The rows are grouped in 4 ways, from coarse to fine. Each group lies inside one group of the grouping before and may be the whole of it. The rows also spread widely along 12 directions, which tell nothing about the answers.
Some rows, each with its group in each grouping after it:
[ -8 -26  14  11   0   5  57 -60  52  44   9  11  -4  29 -12  14 -16  18
 -13   0  47 -36   0   5   3]  tazad dobas j108 j224
[-26  -6   8 -26  11  -2   0  -5   4 -22 -15  22  -1   3 -20 -15   6  15
   8   0  -5 -19 -35 -22   1]  tazad doniv j666 j960
[  0 -14  11 -35  15 -76 -25  36 -14  -4 -21  -6 -10  11   4  19  -9   5
 -42   0 -41 -20   3  -3 -21]  Nosod tozaf j137 j196
[-41  24   2 -40  47 -15  -6  -9  -2  -3   5 -15  10  31   8 -32  15  11
  -3  57  -4   5 -41  -3  -2]  tazad doniv j666 j14
[-28 -14  11 -45  42  21  21 -47   5  53  14  22  12 -10  -3 -28 -16  22
  -3 -31  33  -1  31  -2  30]  tazad vasul j69 j486
[-15  27  13 -30  12  13   8 -32  -9  52  15  18  22  29   7 -26 -13  34
 -49  13  -6   1  19 -11 -19]  tazad vasul j69 j953
[ 26 -19  -5  22 -13 -19 -29  -8 -14 -14 -53  -3 -27 -25 -22  32   0  23
  44 -13  -3  33   4  -2  -9]  tazad dobas j689 j372
[-38 -29  11 -15  -5  12  25  22   4  25  10  -3  -6   1  18  -4   9  14
 -26   8 -17  -9  20  22 -22]  Nosod tozaf j16 j58
[ -3 -18  -3  -1  23  11  13  -5  10  23   6 -33  -6  -8 -41  16 -17  25
  -8 -46  39   8  46  29  28]  tazad dobas j689 j699
[-27 -27   2 -16  13 -16   6  -1  21  17 -16  -7 -16   9   3   7   1  14
 -19   8  -2  -8   2   2  -2]  tazad vasul j235 j726
[ -7 -18   3 -27  21 -32 -12  -2  -8  23 -10  -5  -9 -16 -12  16  -2 -15
  -4  -5  13  -9   7   5  26]  Nosod vuk j636 j933
[-14  10  26 -14   8  11  29 -16  17  12  23  31  15  29 -13 -28   8 -19
  -8  18  22 -35 -32 -10 -12]  tazad vasul j235 j466
[  -5   38   -3   11   10  -46  -17  -15    0  -21    9 -101   13   17
  -48   10  -37  -15    0   -2  -13   -6  -16   19   -2]  tazad dobas j75 j261
[-35  11  -1 -11 -19  36  -1  35  -6  -8   0 -29   2   8 -36  -4 -12  45
 -57 -35 -32  -6  29   8 -17]  tazad Seve j391 j402
[ -4 -27  17 -22  17 -36   1 -15 -13 -20 -10   5  -2 -22  -4  -7  -7  -7
  56 -32  -9 -15 -11   1   3]  tazad dobas j108 j993
[  8  17  13  -6   1 -15  -3 -22 -11  42  -4  14   3  10  -8   6  -2   6
 -21  22  10   8   0  -2 -17]  Nosod tozaf j137 j3
[-34 -19  12 -21  31 -15   1  -7  19 -15 -16 -17   1   6  -4 -15   4  19
  23   0   2   2 -13 -10  -9]  Nosod tozaf j16 j495
[-45  -1   3 -26   5 -24 -15  14  17 -30 -21   8 -14   4 -29   5  14 -16
 -16  22 -10 -31 -65 -25  11]  Nosod tozaf j137 j3
[-49   8  11 -35  20  24   6  15  -1  -2  21 -11  15 -14 -40 -27  -2  -9
 -16 -26   7 -21  -5   1  22]  Nosod tozaf j16 j58
[-16 -14 -19   5   1 -12   4  36 -10   5   1 -39 -27   5 -13  48  25  24
 -21  46  -5  11  -4  40  -8]  Nosod tozaf j16 j495
[-30 -18  -5 -38  20 -30 -21   6   1  16 -32  23 -20  -2   6  11  16  10
 -28  30  -7   0 -19 -20  10]  Nosod tozaf j16 j58
[-45 -11  14 -20   6 -11  21   0  46   2  -5 -13   5  44  -7 -14 -14  15
 -59   4 -12 -43 -15 -17 -10]  tazad doniv j666 j14
[-11   2  17 -19  14  26  -4   8  -6   5  -6  38   5 -12 -28 -19  24  -3
  15  -2  34   7 -11 -10   5]  Nosod tozaf j16 j58
[  8   1  30 -12 -23  10  23   4 -14  32  16  49  15  -1  -3 -12  -4 -18
 -21 -22  -4 -33  13   5 -19]  tazad dobas j108 j224
[ -5  31  -8 -26   7  23  -1  46 -64 -11  26   4   3   6 -33  11  25  59
 -23  21 -17  13   2  26 -20]  Nosod tozaf j16 j58
[-24 -24  -5 -11   1 -47  -2 -12  17   7 -19 -16 -21  -1   1  25  -6 -16
  -9  16 -12 -21 -24   3  14]  tazad dobas j108 j993
[ 21 -33   2  13 -17 -25  19   9 -19   2  -4   1 -26 -10  -5  43   9   5
  30  14  -6  -9  -5  32 -20]  tazad vasul j235 j726
[ -9 -19   9 -19  16  36   8  24 -31  -5   3  11  -2 -26 -23  -5  15  50
  29 -36  12  22  33  18  -5]  Nosod tozaf j16 j58
[-11  18  15 -28  31 -14  -6   9 -14 -20  14 -19  19   1 -36 -21  -9  -8
   6 -28   1 -16  -6   7  10]  tazad dobas j108 j224
[-29 -39  18  -9 -10  15  -1  55   4   8  -7  -9  -5 -39 -16  -1   4 -30
 -13 -47  -5  -8  38  18   2]  Nosod tozaf j16 j495
[-20  17   9  -3   4   4   2 -28  10   9   1 -12   7  -1 -39  -1  -2 -15
   5   9  23  -8 -31  -9  12]  Nosod tozaf j16 j495
[-19  -5  18   3 -38 -25  -1  -1  16 -26 -28  20  -8  13 -14   9   9 -24
  -4  30 -33 -41 -67 -35 -29]  Nosod tozaf j16 j495
[-37  21   4 -23  15  -4  16 -55  -1  39  32 -13  13   0   0 -22 -13 -33
   3  26   6 -15 -27   9  24]  tazad dobas j689 j699
[-13 -25  14   2  16 -55  -3   1  43 -37 -32 -16 -14  24 -27  17   6 -22
  11  22  15 -34 -59 -21  -3]  Nosod tozaf j16 j58
[-24 -17   2  -7 -12  -5 -16  22   1 -11 -37 -12 -12   0   1   9  -3  39
 -16 -17 -45   9  19  -5 -28]  tazad dobas j108 j224

New rows, each followed by its group in each grouping:
[ 13 -47  48  -4 -17 -29   4  35   6   9 -17  21   7  -3  25 -17  -5 -34
   5 -37 -20 -28  34  -6 -47]  Nosod vuk j636 j933
[-16 -18   7  -2 -29  35  30 -22  -7  20  -3  39 -13  -6   6   2   8  32
  12   2 -12  -6  -1  -2 -25]  tazad vasul j235 j466
[-27 -10  -1  16 -23  54  41 -33   5  54  21 -17  -3  -2  -5  10   2  29
  -1  13  22   8  26  28  -7]  Nosod vuk j636 j933
[-60  -6  -6 -19   6  21  -9 -16  25 -12 -29  -8 -16  -1 -10 -15  10  16
   3  16  -6   6 -34 -19   8]  tazad Seve j391 j402
[  0 -19  23  11 -25 -15  17 -30  44  -5 -33  49 -13  35  -1   3  10  -9
   5  31   8 -36 -56 -42 -33]  tazad vasul j235 j466
[-35   1  -5 -40  41 -15 -10  -3  -6  15   1  -6  -2  -3  -5 -16  13  -8
  -8  31   9   3 -20   6  27]  tazad doniv j666 j960
[-18 -24   8 -31  49 -61  -4   8  11 -10  -7 -23  -7  18  15  -3   5  -5
   9  18  -4 -13 -15  12  -2]  tazad dobas j108 j224
[  6  -3  -3  -9  14  -6 -12  12 -17   3 -11 -21  -2   5 -24  13 -13  49
 -17 -32  -5  19  41  13  -8]  tazad dobas j689 j699
[-66   8 -23  -6   0  19   2 -23  36  14 -12 -33 -17  21 -15  11   8  25
 -39  43   2   4 -31  -1  21]  tazad dobas j108 j993
[-59 -30  -5 -34  -6  29  13  21  11   2  -5  16 -12  -6  -3  -6   3  34
 -40 -25 -26 -19  10  -4  12]  tazad dobas j689 j699
[ -8 -26   8  -6  10 -31  11  15  27 -22 -22  11 -19  38  -2  14  21  17
  -4  34   4 -24 -36  -9 -22]  tazad vasul j235 j726
[-40   5  -1 -35   8  56   4  -2 -17  48  -3  44  -1  -6   8 -19  25  56
 -32  20   7  31  22  -5  -3]  Nosod tozaf j16 j58
[-35  21   3  -6  20   6  -8  -9   9 -20  -8 -41   6  23 -30 -13   3  33
   5  18   0  14 -24 -10 -13]  Nosod tozaf j16 j58
[  2  21  14  -7   9 -62 -14  -3  32  -5 -14 -18  12  52 -21  -1 -17 -27
 -48  23  -1 -38 -37 -21 -15]  tazad dobas j75 j261
[  0  -9  21  11   0 -18   1  -4   8 -18 -19 -27   5  18   1 -10 -11  23
  23 -15 -21   5  10   1 -45]  tazad dobas j108 j224
[-18  -3   2  -5   1   9 -11  26   0  20  -7 -20  -4   8 -12   8  13   7
 -30  15   5  10  19   9  -5]  Nosod vuk j636 j933
[-32  -5 -22 -23   6  -6 -15  35  -4  16 -15 -20 -19   8 -15  25   5  43
 -74  18 -22   6  14  12   7]  tazad doniv j666 j960
[-61  -2   5 -18  14  12  -4  -1  37 -16 -10 -29  -1   3 -27 -22  -4 -13
 -12  -9  -3 -15 -24 -18  16]  tazad vasul j235 j466
[-32  -1  12 -14  13   2  19  -7  25  30   9  -1   4  40  25 -22  11   7
 -31  46  -1  -6  -5   3 -29]  tazad vasul j235 j466
[-18   4  -6   0  27   6 -16   2  -7   8   2 -63  -2 -17 -35   8   4  -4
  21   1  30  27  15  26  25]  Nosod vuk j636 j933
[  9 -35   4  21   2 -28  46 -23  38 -18   8 -19 -25  16 -49  46  -3 -10
  26   4  46 -51 -42  16  15]  tazad vasul j235 j466
[ 31 -21   0 -15   2 -24   5   0 -44  12  -5  32 -14 -17   4  26   3  35
  28  -5  -6   8  13  21 -16]  tazad dobas j75 j261
[ -3  13  -2  12  13 -23 -19  36  22 -25 -12 -59  -2  34 -53  20  -4  10
 -41  -1  11  -3   0  13  -2]  tazad dobas j108 j993
[-23  19   9 -20   9  -1 -15 -19   5   0 -16   5   5   8 -21 -18  -4   0
  -9   1  -4  -5 -21 -27   2]  tazad vasul j235 j466
[-27  -2   2 -15   0  28  12  12 -13  28  19   1  -2  -6  -9   0  18   4
 -14  18  10  -2   8  18   4]  Nosod vuk j636 j933
[-26 -27  17   0   9 -13  -2  19  15 -37 -21 -27  -6  17  14 -13  19  12
  41  19 -16   2 -18  -6 -39]  Nosod vuk j636 j933
[-23   6  22 -17   3  -3 -16  15 -18   5  -4 -13  11 -11  12 -29   3  -9
  14  -1 -29  17  10   5 -33]  Nosod tozaf j137 j196
[-23 -30 -18   7 -21 -20  -2  -4   6  13 -27 -16 -40 -29 -26  59   5 -10
  -7  21  -1 -10 -25  12  25]  Nosod tozaf j16 j58
[-35  -5  13 -41   2 -14 -24  27   0  31 -14  14   7  -2  12 -23 -14 -17
 -68 -25 -37 -12  29 -15   0]  tazad dobas j689 j699
[-22   6  26 -44  23   6   3 -26 -28  34  12  40  21 -19  19 -42   6  -8
  24   4  -3   5  -2  -8  -9]  Nosod tozaf j16 j495
[-10 -15  17 -19   2 -21   0  46  -9 -14  -3   1  -5   9   1   0  11   6
 -16   2 -24 -15   0   9 -33]  Nosod tozaf j137 j196
[-34  10   9   5 -27  60  12   8   5  -9 -12  38  -3  10  -3 -23  39  17
  10  45  -3   9 -40 -13 -30]  tazad doniv j666 j14
[-22 -25   5 -33  31 -54  17 -18  -6 -13   8 -21  -8   4   6  10 -15  18
  21  -6 -25 -32 -16  16   4]  tazad dobas j108 j224
[-25 -34  -1 -49  15 -22  12   8 -37  24   2  34 -18  -8  49   5  13  41
  -6  15 -44  -4  14  21 -17]  tazad dobas j108 j224
[-16  -2   7 -27   4  16  14   8 -46  14  24  19   1 -23  -1  -7  16  12
  19   8 -12   1  -2  23  -8]  Nosod tozaf j16 j58
[-19   2  12 -21  11  31   5  24  -5  16  11  16   9 -13 -39  -9  12   2
 -21 -23  27  -4  15   5  13]  Nosod tozaf j16 j495
[  0   1   6  -4 -10 -11  -6  -3  -3 -19 -19   0  -5  13 -39  21  -3  25
  -5  -6  -1 -23 -21 -21  -8]  Nosod vuk j636 j933
[-29 -36  18 -10  -1   9  10  -5  23  -2 -24   7  -5 -10  -5 -12 -10  20
   9 -50  -3 -10  21 -10  -3]  tazad dobas j108 j993
[-49 -37  11 -48  29 -22  17  13  27  11   0  12  -8  17  19 -13   3   6
 -34   3 -13 -37  -5  -2   4]  tazad vasul j235 j726
[-25  18   6 -12   2 -39 -19  20  17  -2 -12 -25   8  46   4 -11  -5  -4
 -62  33 -37 -15 -17 -10 -28]  tazad dobas j689 j372
[  9  -5  17 -28  27 -30   7  -3 -19   1   6  34   0  11   8 -12  15  -7
  24  23   6 -13 -25   1 -15]  tazad vasul j235 j466
[-32  11  -9  -8  20  -7   1 -23  -5  13  14 -63  -2  -1 -23   9  -4   0
  10  26  10   5 -13  22  20]  Nosod vuk j636 j933
[-25  11  -8  -5   1 -15   0   8   5   8   0 -40  -8  36   0  11  -3  28
 -47  38 -32  -1  -4  10 -26]  tazad vasul j235 j466
[-22 -22  20 -19 -21 -33  -4  -8  10  50 -16 -23   6  -1  12   3 -45  -2
 -63 -43 -44 -27  52 -11 -13]  Nosod vuk j636 j933
[-40  15   0 -19  13   0 -11  13  20  22   0 -23   8  27  -5 -18  -3   1
 -64  16  -7  -1   7   1   0]  tazad dobas j689 j372
[ 10  20 -22 -13  36 -22 -39   1 -35  -7 -27 -23 -17  -2 -29  29  16  48
  15  29   8  48  -4  13  10]  tazad dobas j108 j224
[-15 -45   3 -18  -2 -46  -8 -13  26  14 -45  15 -26  -1  -5  33  -6   4
 -22  -3  -1 -29 -12 -28  14]  Nosod vuk j636 j933
[-26  -4  -3  12 -20 -36  -5 -31  32  11 -33 -22 -19  19 -11  34  -5  -2
 -25  46 -15 -15 -44 -20 -11]  Nosod tozaf j16 j495
[-32  -8  23 -33  -7 -22  23 -46  -3  38   5  41   8  15  57 -30  -4  -3
   0  32 -40 -25 -23 -12 -31]  tazad dobas j108 j993
[-68 -19  19  14 -22  15  21   2  66 -17  -7 -46   4  18  -8 -28 -11 -30
 -19  -2 -20 -36 -26 -10 -18]  tazad doniv j666 j960
[ -9 -22  -5  -5  -4   0  22   0  -1  10   4 -10 -17   0 -20  30  -2  29
 -14  -2   2 -14   8  18   2]  tazad vasul j69 j953
[ 31 -23   5  -5  13 -35 -13  -7 -26   9 -30  14 -16 -15 -10  31   7  31
  32   0   9  21   9   2 -13]  Nosod tozaf j16 j495
[-25   2  25 -32  14 -37 -25   9  12   3 -31   1  12  37  26 -36 -11  17
 -36   3 -49  -4   6 -35 -46]  tazad vasul j235 j726
[-41  -9   0 -52  43  20  13   1 -30   7  19  -8   7 -13 -12 -17  -1  69
  -1 -29  -8  13  31  13   5]  Nosod tozaf j16 j495
[-20  -2  -6 -33  31 -15 -19  12 -19 -10 -17   1 -11  -6 -23   9  19  29
  -1  17   3  11 -17  -4  13]  Nosod tozaf j16 j58
[-23 -10  32 -33  31 -18  12   2  15  23   9  -8  24  23  13 -38 -23   6
 -33 -36 -10 -19  40   1 -19]  tazad dobas j108 j224
[-45 -28 -12  -6  -8  46  33  16   1  19   9   5 -27  -4  12  17  36  48
  -3  42   0  15  -1  34 -17]  Nosod tozaf j137 j196
[ 16  17   1  -7  34 -36 -20   3 -17   9   3 -30  -2  -3 -25   8   6 -39
  17  24  27  13 -11  23  13]  tazad vasul j235 j466
[-29 -24  14   5 -22 -28  14 -19  27  -9 -14 -31  -6  19  -2  13 -18   4
  -2   3 -29 -37 -21 -14 -24]  Nosod vuk j636 j933
[  2   3   4   6  -3 -55 -29  -5   7  -4 -33 -20  -9   8  -9  16  -3 -30
   0  24 -11  -3 -29  -6  -5]  tazad dobas j108 j993
[-60  -9  17 -36 -19  27  10  29  29   6 -13  34   5  17  -5 -28  -1  12
 -80 -18 -31 -42  -3 -31  -8]  tazad doniv j666 j14
[-14 -15   4 -10   0 -18 -10  -2  10  14 -33   9 -13   6  -3  16   8  20
 -21  16  -5   4  -5 -15 -13]  Nosod tozaf j16 j495
[  6 -18  19 -33  21 -12   6   9 -21  -8  -5  50   1  -2  -3 -11  12  22
  22 -20   6 -12   0  -3  -7]  tazad dobas j108 j993
[-35 -10  -3 -17 -20 -26   3  44 -24 -20   8 -21 -16  11  24  10  15  -1
 -18  43 -75 -21 -26  22 -41]  tazad vasul j235 j466
[  5   4   6  -5  19 -34  -8 -60  28  33 -29   8  -5  24  -7   8  -7  -4
  -4  37  32   2 -26 -29   6]  tazad vasul j69 j953
[ 23   9  15 -34   9   9 -24  15 -61  27  -6  28  12 -49 -47   2 -17  20
  -8 -74   6  15  58   3  18]  Nosod tozaf j16 j58
[-48 -38   1 -22 -13   8   8   2  10   9 -24  10 -19   4  23   6   9  45
 -18  12 -35  -6   4 -13 -20]  Nosod vuk j636 j933
[-23  -9   3 -17   7  -4   8 -11   5  28   4 -21   5   2  -3  -4 -23  20
 -25 -23  -9  -4  30  13  -2]  tazad dobas j75 j261
[-11   8  12  12  -1  28   0  17  25   5  -5   3   0   0 -56  -1  23 -33
 -10  11  56  -4 -21   0  16]  Nosod tozaf j16 j58
[ 17  17  -6   9  15 -14 -11 -19  -2  28 -10 -18  -7  11 -30  23   4   3
 -10  34  35  22  -3   9   6]  tazad vasul j69 j953
[ -2 -52  31 -16 -19   1  26  -1  10  32 -11  49  -2 -17   9   0  -9  -2
  -6 -48   4 -36  33 -10 -11]  Nosod vuk j636 j933
[-52 -16   7  -3   5  24  36 -23  21  17  25 -34   1 -10  -1 -14  -6  -8
  20  -8  10 -11   3  30  10]  tazad dobas j108 j993
[-20 -15  -6 -22   2 -13   7  -7  -1  24  -7 -14 -14   0 -22  27 -20  34
 -43 -20 -13 -18  18   6  12]  tazad vasul j235 j726
[-15 -24  23  -8  -6  -3  19 -17  18  31  -2   7   8  -3   7 -19 -23  -7
 -10 -36  -3 -18  26   2  -9]  tazad dobas j689 j372
